The rows of a group lie close to one hidden flat surface of 5 dimensions, which passes through zero. Surfaces can cross.
Known rows, each followed by its group:
[ -4  20  18 -22 -34 -19  -6  -4  -7  17]
lel
[-26  18 -20  -1  14  27   9   4  15 -15]
rap
[ 29   0   4 -30 -40 -10 -30 -51 -13  20]
Pudar
[  5  10  11 -17  40   0   6  -7 -10  15]
Pudar
[ -2 -12   3  -1  15  18  34  22   7  -5]
Pudar
[  5 -12 -16 -27  -2   0  26 -27  22   1]
nen
[-12  17  -2  14  29 -21 -15   7  -3   1]
rap
[-15  24  25  15  35  15  -6 -16  -8  -4]
nen
[-24  11 -27  18  46 -18   4  -5  20 -15]
Pudar
[  6  -1  17  -3 -41  19  -9  13 -12   4]
rap
[ 34   9  27 -31   2 -20 -22 -37  -4   0]
mefad
[-17  11   1  12  -2 -13  -4  16   8 -10]
mefad
[ -1  -6 -21 -13   9  -4  13 -24  38 -27]
Rokad
[-27  10 -27  26  56 -25   7   7  23 -19]
rap
[ 14 -14  16  22  -7  12 -24  25 -37  23]
Dugil
[ 44  -6  28  16  21  -1 -33  -1 -28 -22]
mefad
[ 15   0   7  11  34   1 -17   0 -25   8]
rap
[-31  10 -15  45  32 -10  -4  35   7 -23]
Rokad
[ -4 -33 -16  29  -5  33  43  32   1 -10]
Rokad
[  3   3  22 -15 -34  -8 -32  -3  -1   7]
lel
[-28   3 -30  -4  28 -16  36 -14  40 -13]
Rokad
[ -1  -7  13  23  18  39  19  -4  -2 -19]
nen
[ 33  -2   6  -2  -2  46  12  -5 -12 -38]
Dugil
[  3   6  -3  14  32  -2 -13   2 -17   2]
nen
[ -1 -33 -10   6   0  14 -35 -15  42 -30]
lel
[ 21 -28 -37  -8   2 -12   3  17  -1   5]
nen
[  8  -9 -11   7  -1  28  25   1  12 -38]
Dugil
[-12  -1  -8  10 -11  19   6  18 -12  18]
mefad
[ -3   2   9  26  19  10  -9  32 -21  -1]
Pudar
[  8 -12  16  23 -13 -47 -16  18  -6   7]
rap
[-24  -2   1  30 -26  -8  -6  41   4  -8]
Dugil
[ -3  -6  -5 -15 -15  -4   1 -16  23  -2]
lel
[ -2 -16  -6  34 -20  19  -5  35   6 -35]
Rokad
[-27  32  -8 -15  -3 -59 -24   8  15  12]
nen
[-22   4  -7  15  -5 -12   3  16  16 -13]
Pudar
[ 26 -28  12  11 -10  25 -10  12 -34  20]
Dugil
[  5  -2  12   1 -25   2  -7   8  -8   0]
mefad
[ 22  -7 -10  -8  16  32  24 -20   4 -29]
Dugil
[ -5  -3 -13  -5   9   0  14  -7  11   1]
mefad
[ 31  -4  19 -17 -14  14 -10 -12 -31  22]
lel
[-28  21   8  -7 -53 -26  17  22  14   3]
lel
[ 26   9  19 -34 -21 -10 -35 -33  -2  -1]
Rokad

New rows, each followed by its group:
[ -4  -5  -5   7 -24   9  35  21   3  -6]
lel
[ 25  -8 -11 -12 -34  -7 -27 -47  -3   6]
Pudar
[ 14   7  -1 -29  -4 -19 -15 -14  -9  22]
nen
[-10   3  -2   8  -1   1  -1  11  -3   5]
mefad
[ 18 -19 -17 -16 -16   8  10 -24  37 -37]
Rokad
[ 19   2  40 -15 -13  16  -5  21 -33  24]
Pudar
[ 15  -4 -11   7  38   8 -15 -13  -1 -18]
Rokad
[ 17  -8  18  13 -10   8 -18  16 -29  10]
rap
[-11  13  23  14  25  31  16 -24  -1 -14]
nen
[ 27 -27 -14  -2  38 -11  20 -25   5   3]
rap
[-31  35  21  22   7 -16 -23  12  -3  -2]
nen
[ 22  -3   9 -22  17 -45  -9 -34  -3  25]
rap
[ 12  13  45 -32   9   6  -1  14 -32  32]
Pudar
[  6 -27  -2   6 -24  29  35  15  -5   8]
Rokad
[-5  4 -2 -9 -8 18  3  0  1 -2]
rap
[  0 -14   3 -10  -6   1 -39 -20  22  -9]
lel
[  6  13  14 -21   4 -43 -16 -22  -2  23]
rap
[ 14  -8 -11  -2  31 -11  10 -18  30 -37]
mefad
[ 19  -5   1 -40 -20  -1   4 -38  13   5]
Rokad
[ 19   6  15  11  30 -18 -26  -1  -3 -27]
mefad
[ 26 -23  10   8 -15  43  -2  12 -44  23]
mefad
[ -6  15 -16 -17  10 -42 -18   0   5  16]
nen
[  8  -3  20 -26 -43   3   9  -6 -13  30]
Rokad
[-35  29  -3 -10   8 -30   1 -14  27  -3]
nen
[ 18 -31 -14  17  30  -4  20  -6   6  -7]
rap
[ 29  -2  19   1  25  -7 -25 -12 -36  22]
rap
[  1  -8  11   4 -19 -40  -3   6   7   4]
rap
[ 24 -14  15  -7 -14  17 -19  -7 -18   9]
lel
[-16  26  12 -16  11 -25  -2 -10 -12  37]
Rokad
[-14   3  -9   9  46  12  24 -26  18 -17]
nen
[ -1   6  15 -17 -31   1  -7  -1 -17  28]
mefad
[-24  15  21 -16  -1  -9  24  29  12   7]
Pudar
[ 10  -3   3  -1   3  17  -1  -1 -11  -1]
rap
[-23  18   2   7  -9   0 -10  18 -20  32]
mefad
[  2   5 -11 -25 -20 -45 -24   9  -2  21]
nen
[-24  14   8 -10 -51   0  -4  16  -9  30]
mefad
[ -7  14  18  16 -22  26 -29  33 -31   2]
rap
[ 11  -5  10 -16 -18   5   4  -7  -7  14]
Rokad
[-11   4   9  29  -9 -22 -16  31  -7  -6]
rap
[ 25 -11  -7 -12  16  10  -3 -26   4 -11]
Rokad
[ 19 -27 -35 -22 -10 -18   9   6  10   9]
nen
[-15  13   2  10  27  -8   3  11 -18  21]
Rokad
[ -1  20  24 -11 -46  -6 -19   7 -10   0]
Dugil
[ 25 -30   0  -1   4 -11  12 -12   1   5]
rap
[ 22 -17 -25  -3  19  -3  -3   5  -9   5]
nen
[  0 -14 -26   1  23   4  23  -8  19 -10]
nen
[ -1  -5   5  23 -25   6 -15  27   3 -26]
Rokad
[ 15  -5   1   9  -2  12 -17  -6 -17   1]
Pudar
[ 19 -26  -1 -18 -12  20 -13 -26  20  -6]
lel
[-13   2  -5  30  -7   9   6  30   8 -30]
Dugil
[-17  25  -6   7  29 -28 -22  -9   1   4]
Pudar
[  4  -9   3  19  -2   2  -2  17   3 -26]
mefad
[ 11 -16  -7 -13  -5  37  16  -8 -26  34]
mefad
[ -8 -16 -23  -3   6   9  40  -5  26 -10]
Rokad
[ 22 -11  12 -17 -14  15   1 -10 -19  18]
Rokad
[-11  10  -2 -11 -41 -21 -19  -5  36 -32]
Rokad
[  6  11  -6  -9  22 -15 -24 -22  12 -19]
Rokad
[ 18 -13  -4  -2  24 -14   6 -18  -2   6]
rap
[ -7  23  -3  20  32 -21 -37  -4 -19   5]
Pudar
[ -3  16  10 -31 -38 -34 -22  -5   0  23]
nen
[ 29 -26   0  25  34  -2  -1   3 -22   3]
rap
[  6 -26   5  27  -8  23 -35  20   3 -20]
lel
[ 11 -22 -19  11  36   7  23  -8   7 -12]
rap
[  8  -3   8 -12 -27  11   0  -1 -13  20]
mefad
[  8   8  22  18  31   7 -24  25 -39  13]
Pudar
[-35  16   6   4  -4 -21  11  30  20  -7]
Pudar
[ -1  14   3 -23   0 -30   1 -25  27  -9]
mefad
[  3 -27  -7   5  -8  17 -22  -8  33 -24]
lel
[  6   6  18  23  19  10 -18  24 -47  25]
Rokad
[ 33 -17  19  -1 -37  18 -19  19 -37  15]
nen
[-19 -11 -22  29  51 -16   1  12   4  14]
Dugil
[  9  -3   0 -27 -26  -6  -3 -24  24 -12]
Rokad
[ 16   7 -17 -16  35 -30 -26  -8 -15  23]
nen
[ 21  -3   7 -11 -14   1 -29 -14   2 -17]
Rokad
[ 10 -13  -5 -13 -48   0  -3  -8  34 -38]
Rokad
[ 16 -41 -13  32  12   2  23  16   4 -17]
rap
[-18   7 -24 -10   7 -12  52  -8  29  -7]
lel
[ -8  26  -3 -17   7 -46 -30  -2  -4  20]
nen
[-17 -23  -7  20 -10 -10   3  25   6  18]
Dugil
[-20  11 -11  -3  38  -9  33  -4  -4  33]
Rokad
[ -2  -2 -16  -8   3 -16   3   0  11   2]
nen
[ 16   1  12   8  17 -18 -18   1   5 -32]
mefad
[-15  11  -5 -29 -34  17  18 -11  23  -4]
rap
[ 13 -15  -1  21  14  15   3  13  -4 -17]
mefad
[-12  14   6 -15  -3 -66  -6 -21  22  15]
rap
[-14   4  14  19 -31 -13 -15  31  -3  -4]
rap
[-24  -3  -8  29  19 -18 -12  26   1  12]
Dugil
[-31  18  -1 -23  19 -19  34   5  35  -2]
Pudar
[ 20 -37 -12   5   5 -15  31 -12  17  -8]
rap
[  9 -27 -13  28  23  26  -1  11  -2 -19]
lel
[ 21  17   0  -4  36  21  -1 -16 -13 -29]
Dugil
[ 17  -1  26 -30 -33   6   2 -12 -25  39]
Rokad
[-27  22  26  -3  12 -11  11  45   1   6]
Pudar
[-10  -7  -8  21  -6  10  12  23  11 -25]
Dugil
[-17   1  -3  31  15  -3 -22  25   4 -16]
lel
[-14   2 -15  -7  -3  -2  18  -6  26  -8]
rap
